There are 8 hidden switches. A switch that is on adds its own fixed numbers to the row, and there is some noise. The rows also spread widely along 10 directions, which tell nothing about the answers.
Known rows, each followed by its switches (1 for on, 0 for off):
-1.708  1.754 -1.189 -0.592  2.487 -0.421 -0.563  1.669 -2.071  1.214 -1.391  0.264 -2.062 -0.759 -1.686 -0.882  3.562 -2.985  1.069 -2.805 -2.062  0.007 : 0 0 0 0 0 0 0 0
-0.454 -2.540 -3.413  4.678  2.435 -0.013 -0.850 -1.876 -3.670  2.234  1.835 -3.622 -1.397  0.387  0.009 -1.017  4.006  0.736  1.517  0.692  5.515  0.092 : 0 1 1 0 0 1 1 1
-5.462 -0.725 -2.568  0.677  0.014 -0.885  1.172  1.515  0.686  0.323  4.110  0.097  3.584  1.295  1.069  3.504  4.154  1.228  3.224  0.432  4.031 -1.172 : 0 0 1 1 0 1 1 1
-1.319 -1.595  1.429  1.021 -2.587  2.296  2.558 -4.462  0.149 -0.646  2.691 -5.187 -2.688  1.363 -2.809 -1.709 -0.259  0.073  1.605 -1.125  2.944 -0.753 : 0 0 1 0 0 0 1 0
-4.475 -2.601 -3.111  0.897  0.000  2.065  0.664 -1.549 -0.890  3.028 -2.878 -0.587 -0.204  1.381 -2.012  1.021  2.319 -0.740  2.778 -0.251  3.851  1.105 : 0 1 0 0 0 0 1 0
-4.017 -2.224 -1.412 -0.170  0.578  2.125  2.182 -1.181  0.308  3.634  0.142  0.111  0.734 -0.260 -1.050  2.742  0.485  3.585  2.384 -1.555  2.045  0.332 : 0 1 0 0 1 0 0 0
 3.597 -0.015  2.997  3.814  1.359 -0.493 -0.715  0.993  0.186 -2.677  6.808 -2.388  2.234 -1.877 -0.584 -2.259  1.475  0.646 -2.726 -0.771 -1.503 -2.578 : 0 1 0 0 0 0 1 0
-4.082 -0.753 -1.928  1.181 -4.520 -0.472  1.377 -1.191 -1.274  0.296  0.947  0.170 -2.999  1.411 -0.034 -2.308 -0.042 -2.196  3.174  1.154  3.961 -0.169 : 0 1 1 0 0 0 1 0
 0.135 -1.122 -1.849  3.908 -1.193 -1.986  0.454 -0.322 -4.069 -0.937  6.788  0.192 -0.543 -1.897  0.038 -2.889 -0.852  1.083 -2.352  0.329  2.247 -2.470 : 1 1 0 1 1 0 0 1
-0.657 -1.892 -4.767  0.109  0.752  1.340 -0.645 -0.019 -2.371 -0.384  4.029 -0.567  2.833  0.146 -3.344  1.131  1.485  3.036 -2.660 -1.326  2.718  2.054 : 1 0 0 0 0 0 0 1
-4.283  0.622  0.557  2.614 -1.495 -1.700 -0.679 -2.014 -0.588  2.138  0.860 -1.065 -1.161  2.021 -2.131  1.930  1.362 -2.058  1.350 -0.559  5.404 -2.280 : 0 1 1 1 0 0 1 1
-1.202 -1.871 -2.851  0.694 -0.125  0.242 -0.529 -0.421  0.316  0.481  1.869 -2.366  0.379  1.197 -0.143  1.863  3.538  1.665  2.419 -0.183  4.656  2.791 : 0 1 1 0 0 0 0 0
-3.355 -0.443 -2.462 -0.851  4.127 -0.363  0.242  1.534 -0.480  3.183 -1.057 -0.566 -0.530 -0.395 -2.211  2.299  5.255  0.038  3.083 -2.618  0.713  0.271 : 1 0 0 0 0 1 0 1
 0.025 -1.497 -2.208  1.098 -2.479 -0.472  1.013 -2.299 -1.853  2.153  1.113  0.031 -4.081 -0.452 -5.478 -2.452 -2.846  2.154 -0.538 -1.610  2.597  2.696 : 1 1 0 0 0 0 1 0
-3.358 -0.148  1.095  0.705  1.509 -0.211  3.176  0.967  1.203  3.895  1.117  3.114  0.106 -2.240 -0.854 -0.311 -0.743  3.537  3.105 -2.270 -2.457 -2.278 : 0 1 0 0 0 1 1 0
-0.382 -1.237 -0.164  1.791  3.372 -1.687 -0.366  1.888 -1.744 -1.307  0.591 -2.926 -2.091 -1.307 -1.021 -1.822  5.755 -2.945  1.375 -1.045 -0.927 -1.504 : 0 0 0 1 0 0 1 1
 0.333  4.063 -2.268  1.061  2.665 -2.172 -1.217  3.343 -1.725  0.409  7.011 -0.119 -2.250 -0.987  2.656  1.810  3.418  0.580 -0.175 -0.683  0.942  0.632 : 0 1 0 0 1 0 1 0
-3.255 -8.082 -4.115  3.354 -0.560 -0.415  2.228  0.874 -2.594  1.267 -1.303 -0.160  1.925 -1.203  2.017 -1.208  3.131  2.193  4.065  2.656  3.744  0.798 : 0 1 1 1 1 0 1 0
-2.975 -2.944 -5.122  2.024 -0.459 -0.222  2.258  1.329 -3.808  0.366  1.811  2.179  1.518 -1.446  1.081 -3.408  1.645 -0.034  2.625  0.687  0.493 -0.687 : 1 0 0 1 0 1 0 0
-2.663 -0.689  0.742  2.963 -4.179 -1.186  1.442 -0.143 -1.589  0.687  3.156  2.866  1.826 -1.046 -2.367 -3.217 -1.802  0.732 -1.619  0.146  0.875 -2.885 : 0 1 0 0 1 1 1 0
 1.293 -4.281 -3.867  4.999  1.886 -1.902 -0.752 -0.876 -5.599  3.528 -1.251  0.708 -2.238 -2.522 -4.093 -5.023  0.271  1.670 -0.892 -0.230  1.962  0.878 : 1 1 0 0 0 1 1 1
 0.635 -4.107 -3.231  0.049  2.394 -0.252  1.250  3.159 -1.682  0.056  1.688  0.736 -0.281 -3.012 -1.962 -1.960  1.799  3.254  0.368 -1.268 -2.059  2.329 : 1 1 0 0 0 0 1 0
-1.156 -2.688 -1.943  2.608  0.377 -0.362  0.178 -1.241 -3.939  1.197 -0.242 -1.714 -1.729 -0.339 -2.754 -2.051  1.250 -0.675  0.180 -0.502  2.515 -0.326 : 1 0 1 0 0 0 1 1

New rows. What belongs after each?
-0.194  0.983 -3.946  1.412  0.704 -1.161 -1.314  0.029 -1.328  1.027  1.520 -2.138 -4.383  0.998 -0.453  0.491  3.466 -1.008  2.397  0.235  4.539  3.859 : 0 1 0 0 0 0 1 0
-1.748 -1.272  2.694 -0.739  0.844  1.316  2.429 -0.377  2.487 -0.650  4.525 -4.041  1.815  0.335 -3.093  1.643  3.064  1.667  1.404 -3.018  0.334 -1.802 : 1 0 1 0 0 1 1 0
-0.150  2.096  3.135  1.255  0.175  0.400 -1.317 -0.816  0.852 -0.427  3.261 -1.689  1.265  0.419 -3.539  0.416  1.593 -1.675 -2.507 -2.924  0.032 -2.747 : 0 1 0 0 0 0 0 0
 0.653 -1.154 -1.158  0.520  3.597 -2.323  0.065  3.701 -2.650  0.605  0.964  1.407  1.006 -2.934 -1.278 -1.202  3.082  1.974  0.243 -2.926 -3.574  0.777 : 0 0 1 1 0 0 0 0
 0.419 -0.821  2.540  4.150  3.919 -2.474 -1.680  2.971 -2.018  1.534  1.077  1.238  2.890 -3.100 -1.354 -0.131  2.786  0.472 -2.940 -1.341 -2.129 -3.809 : 0 1 0 0 1 0 1 1
 0.320 -1.517  3.184  4.854  1.090 -0.764  0.797  0.881  0.234  0.000  2.533  1.054  3.287 -2.609  2.525 -2.470  0.509 -0.706  1.142  0.271 -1.713 -4.755 : 1 1 0 0 0 0 0 0
 1.058  2.922  0.735  3.807  1.509 -1.645 -2.083 -1.411 -0.334  0.597  3.235 -3.282 -1.824  0.871 -0.973  1.189  2.562 -1.391  0.062 -0.539  3.733 -0.116 : 0 0 0 0 0 0 1 1
-0.104 -2.889 -4.401  3.067 -2.826 -2.079  0.655 -1.501 -1.160 -0.398  4.775 -1.182 -2.545 -0.036 -0.915 -1.230 -0.664  2.686  1.427  1.585  6.241  2.723 : 1 1 0 1 0 0 1 1
-1.986 -2.010 -2.973 -1.622 -1.858 -1.276  1.334  2.290 -0.124 -1.203  3.889  0.658  0.009 -0.221 -2.922  0.178  1.263  3.195  0.347 -1.414  1.191  2.518 : 0 1 1 1 0 0 1 0
 0.893 -2.537 -1.751  1.807  1.749  0.502  1.401  0.197 -3.289 -0.090  3.089 -2.165 -2.811 -2.113 -2.249 -5.048  1.937 -0.133  0.045 -1.288 -1.004 -0.988 : 1 1 0 0 0 1 1 0
-0.797  1.457  0.304 -0.572  0.018 -1.174  1.931  1.701 -0.747 -1.225  8.586 -0.462 -2.507 -2.025 -1.570 -1.709  0.988  2.594 -1.485 -2.210 -1.402 -2.395 : 0 1 0 0 1 1 1 1
-0.431 -2.872 -2.394  1.295  2.957  1.903 -1.786 -1.329 -2.556  1.583  0.588 -2.485  1.872  0.213 -5.755  1.320  2.764  1.244 -3.380 -2.623  2.784  0.317 : 1 1 0 0 0 0 0 1
-0.608  0.073 -0.952  4.170 -1.029 -2.714 -2.312 -0.992 -3.200  0.276  2.523 -1.745 -1.532  0.534 -2.997 -0.251  2.277 -2.053 -2.589  0.181  5.137 -1.033 : 0 1 0 1 1 0 1 1
-1.594 -2.331 -1.876 -0.444 -3.793 -0.981  0.984  0.039 -0.503 -2.342  4.462 -0.614 -1.405  0.043 -2.291 -2.037  0.179  1.069 -0.018 -0.460  2.695  0.404 : 1 1 1 0 0 0 0 1
 0.209  0.258 -0.446  4.472 -1.191 -3.121 -2.488  0.714 -1.106  1.366 -0.842  1.557  0.015 -0.397 -1.448 -1.452  1.249 -2.099 -0.007  0.742  2.543  0.698 : 0 1 0 0 0 0 1 0
-1.846 -1.357 -2.771  1.397  1.412 -0.261 -1.286  0.562 -1.629  1.223  3.280 -0.516  2.275  0.762 -2.271  3.121  2.377  1.837 -1.275 -0.809  4.402  0.414 : 1 1 1 0 0 0 1 1
-2.142 -1.464 -3.173  0.366  0.575 -0.368 -0.216 -1.506 -2.466  2.570  1.846 -2.594 -3.465  0.759 -2.147  2.085  2.133  2.108  0.959 -1.422  5.867  1.896 : 1 1 1 0 1 0 0 1
-0.859 -4.286 -4.484  2.090  3.746  0.969  0.522  0.369 -4.066  1.255  1.292 -1.115  0.059 -1.751 -2.176 -1.304  2.477  2.296 -0.627 -0.826  0.730  0.075 : 0 1 0 1 0 0 1 1
 0.579  1.405  1.578  4.292 -1.089 -3.256 -0.144 -0.852 -2.114  1.369  4.003 -1.216 -1.706 -0.553 -0.905 -1.630  0.765 -0.425  0.265 -0.425  3.004 -1.281 : 1 0 1 0 1 1 1 0
 2.919 -0.164 -2.465  2.866  0.969 -2.159  0.506  0.757 -3.576  0.440  3.702  2.024 -2.029 -3.553 -0.556 -4.567 -1.943  4.124 -0.953 -1.028 -1.835  1.210 : 0 0 0 0 0 0 0 1
-0.883  1.887 -4.280  0.830  1.080  0.456  1.531  1.022 -2.282  2.553  5.995  3.730  0.089 -1.969  1.921  0.095 -2.506  5.432  0.219 -1.436 -0.460  0.893 : 0 1 0 0 0 0 0 0
 0.017 -1.487 -2.267 -2.251  0.367 -1.466  1.571  4.064 -0.399 -2.155  4.197  0.837 -1.932 -2.669 -2.324 -3.628  2.850  1.498  0.747 -2.525 -3.293  1.385 : 1 1 0 0 0 1 0 0
-2.384 -2.865 -3.653 -0.254  1.841 -0.156  1.779  2.838 -1.758 -0.728  6.452 -1.367 -0.081 -1.553  2.358  1.516  3.457  3.295  1.517  0.267  2.234 -0.191 : 1 1 1 0 1 0 1 1
-4.684  1.839 -1.102  2.636  0.056 -0.704 -1.530 -1.311 -0.829  2.550  0.808  0.885  3.414  2.098 -2.052  4.243  1.643 -2.273 -0.386 -0.877  4.993 -2.353 : 1 0 0 1 0 0 0 1
 2.613 -0.203 -1.402  5.626  0.328 -2.830 -1.898 -0.265 -1.173  0.890  4.142  0.176  0.069 -1.254  0.179 -1.068 -0.138  2.844 -0.871  1.209  3.656  1.144 : 0 1 0 0 0 0 1 1
-1.138  2.556  1.612 -1.066  1.450 -2.524  0.963  3.383  0.658 -1.498  6.599  0.877 -2.142 -2.102 -1.681 -0.278  1.167  0.754 -0.682 -3.233 -3.381 -2.843 : 0 1 0 1 0 0 1 1
-2.317  1.045 -0.738 -0.093  1.349 -0.416  1.873  1.514 -2.666  3.197  3.015  3.822 -0.482 -2.360 -0.379 -0.779 -2.112  2.756  0.352 -3.087 -2.672 -1.947 : 1 1 1 0 0 0 0 0
 1.752 -2.652 -1.944  0.748  4.482 -1.733 -1.177  4.173 -0.700 -0.257  1.771 -1.430  0.649 -2.085 -0.353  0.373  5.807  2.410  0.919 -1.186 -0.698  2.827 : 0 1 1 0 0 0 1 0
 1.095  3.927  1.892  1.688  2.172 -2.782 -1.445  0.522 -1.929  1.129  5.039 -1.606 -4.525 -1.227 -2.694  0.011  1.254 -0.335 -2.760 -2.910  0.046 -1.877 : 0 1 0 0 1 0 1 1
-1.316  0.704 -0.764  3.750 -3.734 -3.427  1.311 -0.815 -2.788  2.071  3.671  1.875 -4.099 -0.959  1.460 -2.586 -2.970  0.478  1.757  1.164  3.627 -0.580 : 1 1 1 0 1 0 1 0
-1.202 -0.360 -5.270  2.583  2.133  0.196 -0.122 -2.363 -4.897  2.121  3.213 -3.198 -5.522  0.542 -1.214 -0.462  1.554 -0.836  0.685 -0.319  5.221  0.453 : 1 1 0 1 0 0 1 1
 0.835 -2.270  0.347  4.335 -0.579 -3.906 -2.490 -0.855 -0.607  1.049  0.780 -1.478  0.253 -0.360 -4.093  0.937  1.995  0.664 -1.456 -0.388  5.418  0.838 : 1 1 0 1 1 0 0 1
 0.603 -1.896 -1.403  1.172  1.831 -0.790 -2.265  1.372 -0.451 -0.998  4.058 -2.443  4.302  0.568 -3.416  2.928  4.827  1.227 -2.342 -2.051  3.133  1.309 : 1 1 1 1 0 0 0 0
-4.281 -3.235 -2.279 -0.666  0.260 -1.005  2.185  2.665  0.162  1.353  1.380  3.172  1.572 -1.741  1.000  0.865  0.986  3.267  3.396 -0.593  0.163 -0.458 : 1 1 1 0 0 0 0 1
-0.736  1.150 -0.490  1.620  3.267 -1.173 -0.134  1.398 -1.888  1.811  4.025  0.172  0.981 -1.168 -1.397  0.683  2.455  2.529 -0.476 -2.327 -0.333 -1.239 : 0 0 1 0 0 1 1 1
-1.399  1.785  1.218  0.631 -0.786 -0.181  0.079 -0.438 -0.399  0.960  3.802  0.123  0.112 -0.473 -1.949  0.630  0.039  0.743 -1.677 -2.190  0.763 -1.639 : 0 1 0 0 1 0 0 0
-3.203 -0.019 -0.150  0.423 -4.598 -3.136  0.905 -1.589  1.236  2.141  0.903  1.506 -2.382  0.951 -4.261 -0.238 -0.955  1.914  2.745 -1.697  4.152  1.805 : 0 1 1 1 0 1 0 0
-1.084  0.681 -0.097  2.138 -1.992 -1.244  0.992  0.812  0.898 -0.188  5.197  1.822  1.160 -0.677  0.578  0.064 -1.022  1.085  0.659  0.368  1.438 -0.966 : 1 1 0 0 0 0 1 0
-2.954  0.609 -6.685  1.743 -2.434  0.114  0.300 -0.716 -4.718  0.180  5.194  1.561 -0.316  0.695 -0.754 -2.663  0.490 -0.283 -0.734  0.254  3.763  0.115 : 0 1 0 1 0 1 0 0
 0.356  0.319 -2.985  1.616  1.356  1.035 -1.400 -1.406 -2.438  1.461  1.848 -1.758  0.650  0.682 -3.032  1.000  1.641  0.509 -1.601 -1.898  3.022  1.929 : 1 0 0 0 0 0 0 0
-1.021 -4.216 -3.181 -0.574  2.654 -0.451  3.296  1.471 -2.137  2.233  2.232  0.181 -4.199 -3.698 -1.203 -1.188  0.154  5.583  2.174 -1.442 -0.833  1.469 : 1 1 0 0 1 0 1 1
 0.517 -2.383  1.601  2.563 -0.091 -2.629  1.288 -1.394  2.245  1.280  1.138 -3.168 -4.739 -1.005 -2.695 -1.711  1.551  1.427  4.064 -0.759  2.692  0.612 : 1 1 0 0 0 1 1 1
-1.424  1.891 -3.560  0.121 -0.709 -2.637 -2.296 -0.081 -2.476  1.348  1.165 -0.719 -5.146  1.174 -2.541  0.269  2.676 -1.091  0.708 -1.389  4.761  3.156 : 0 1 1 0 0 0 0 1
-1.297 -7.575 -0.967  3.035 -0.950 -1.639  2.411  1.621 -0.456 -0.827  1.058  0.987  2.740 -2.670 -0.158 -2.757  0.854  4.160  2.297  1.218  0.349 -0.827 : 0 1 1 1 0 0 1 1
-3.655 -1.542 -2.136  1.536 -0.145 -1.368 -0.252  1.652 -3.022  2.148  0.726  2.943  1.145 -1.124 -2.302  0.311  0.614  0.211 -1.733 -0.411  1.681 -1.482 : 1 1 0 0 1 0 1 1
-0.781 -4.470 -0.028  3.223  0.311 -0.488  0.065 -2.341 -1.420  2.314 -2.429 -2.966 -2.485 -0.716 -3.888 -1.098  1.961  0.695  0.723 -0.105  3.713  0.272 : 0 1 0 0 1 0 1 1
-0.788 -1.008 -3.035 -1.502  3.053  0.474  0.929  4.111 -0.999 -1.546  3.828 -0.354  1.434 -1.604 -0.546  0.461  4.283  0.834  0.224 -1.631 -2.370  0.932 : 1 0 0 0 0 0 1 0
-2.608  0.645 -1.429  1.984 -4.747 -1.396  2.101 -2.235 -0.763  1.118  4.449  1.164 -0.016  0.421 -1.785 -0.850 -2.113  2.616  0.755 -0.304  3.886 -0.021 : 0 0 0 1 1 1 0 0
 0.213  3.735  1.164 -0.030  0.148 -0.830  1.388 -0.221 -0.541 -0.070  9.163 -0.766 -2.319 -1.257 -1.094  0.740 -1.177  2.879 -1.858 -3.378 -0.634 -1.842 : 0 1 0 1 1 0 0 0
-3.221 -4.929  1.402 -0.665 -2.013 -0.202  3.842 -0.271  0.677  1.136 -0.445  0.958  2.102 -1.825 -3.755 -0.392 -0.926  4.979  1.755 -2.435 -1.100 -0.235 : 0 0 1 1 1 0 0 0
-0.930 -0.389  0.970  3.554  1.718 -0.320  0.601 -0.794  0.914  1.546  1.440 -2.072 -0.621 -0.572  2.084 -1.173  3.379 -0.954  4.322 -0.037  1.373 -1.937 : 0 1 0 0 0 1 0 0
-1.712 -4.274 -3.978  1.270 -1.208  0.353  1.805 -1.704 -3.355  0.605  0.453 -2.208 -1.170  0.413 -4.010 -2.972  1.975  1.541  1.403 -0.723  2.950  1.778 : 0 0 1 1 0 1 1 0
-3.927 -3.286 -2.216  3.558 -0.662  1.123  2.896 -2.672 -3.081  3.888  2.254  2.213  1.895 -1.381 -0.115 -0.184 -3.091  4.722  0.324 -0.027  2.841 -3.055 : 0 1 0 1 1 0 0 1
 2.999 -0.175 -1.050  0.263  3.055 -2.613 -1.651  4.264  0.204 -2.703  5.151 -1.256  0.877 -2.006 -1.436 -0.118  5.172  1.521 -1.201 -2.307 -1.745  2.009 : 0 1 0 1 0 0 0 0
-2.287 -0.742 -0.246  3.789  0.729 -0.074  1.087 -0.246 -2.457  2.898  4.326  1.418  3.598 -1.008  1.763  0.089  0.602  2.876  0.100 -0.428  1.799 -3.271 : 0 1 1 0 1 1 0 0
-3.234 -0.246  0.105  1.818 -2.814 -2.825  1.890  1.174 -1.693  2.126  3.048  4.678 -0.712 -2.390 -2.347 -2.711 -2.370  2.502 -0.642 -0.611 -0.264 -2.576 : 0 1 0 0 1 1 1 1
-0.808 -1.851 -2.861  3.507 -1.251 -1.040  0.341 -3.135 -3.358  3.197  1.451 -1.334 -4.319 -0.063 -2.652 -1.027 -1.358  1.556 -0.121  0.435  6.041  1.051 : 1 1 0 0 1 0 1 1
-1.852 -0.007  1.913  1.395 -1.873 -2.109 -0.899  0.358 -1.848 -1.430  2.536 -1.438  1.630  0.488 -3.016 -0.055  3.035 -3.419 -1.955 -1.469  1.837 -2.629 : 1 0 1 1 1 0 0 0
-1.168  1.027  2.396  1.391  2.761 -1.980 -1.795 -0.084  1.828  2.302 -1.495 -2.141 -2.571  0.062 -2.129  1.937  4.341 -1.626  2.539 -2.379  1.583 -0.385 : 0 1 0 0 0 0 0 1
-1.326  0.706 -0.145  1.927 -0.009  1.228  2.354 -4.966 -2.559  1.570  4.018 -4.007 -5.580  0.548 -3.547 -1.540 -2.192 -0.155  0.315 -2.213  2.614 -2.400 : 1 0 0 1 0 0 1 1
-1.986 -5.530 -0.245  4.279 -3.225 -3.110  2.168  0.214 -1.800  0.066  2.879  1.618  1.430 -2.205 -0.093 -2.602 -1.387  2.947  0.871  1.906  2.923 -2.268 : 1 1 1 1 1 0 1 1
 1.389 -3.450 -2.213  2.849 -4.442 -1.715  0.147 -0.423 -1.320 -2.093  4.269 -1.325 -0.685 -0.644 -2.152 -2.914 -0.171  1.460 -1.314  1.651  4.443  2.377 : 1 1 0 0 1 0 1 0
-2.192 -0.347 -1.130  0.983  4.368 -1.571  0.173 -0.588 -2.287  3.334 -1.671 -2.710 -4.510 -0.047 -1.000  1.334  4.134 -1.662  4.036 -2.465  1.981 -0.546 : 1 0 1 1 0 0 0 1
-3.352  1.205  1.342  3.151 -2.969 -0.709  0.539 -3.744  0.358  2.510  2.915  0.139  0.675  1.612 -3.229  0.274 -1.392 -1.086  0.516 -1.378  4.606 -3.034 : 1 1 0 1 0 1 0 0
 1.027 -2.344 -4.476  4.402  1.256 -0.876 -1.092 -3.025 -6.350  3.757 -0.339 -1.843 -3.843 -0.010 -3.356 -2.428 -0.007  1.465 -0.604 -0.683  4.707  2.655 : 0 1 1 1 0 0 1 0
-2.901 -0.913 -0.032 -0.240  1.543  2.277  0.584  0.002  0.825  0.063  3.203 -3.169  1.879  1.396 -0.925  2.954  3.993  0.201  1.086 -1.554  2.177 -1.159 : 0 1 1 0 0 0 1 0
-0.917  0.097  2.026  0.601 -1.694 -1.925 -1.583 -0.702  3.327  0.562  0.303 -2.713 -0.680  1.972 -4.055  3.056  2.996 -0.305  1.457 -1.499  4.699  2.037 : 0 1 1 0 0 0 1 0
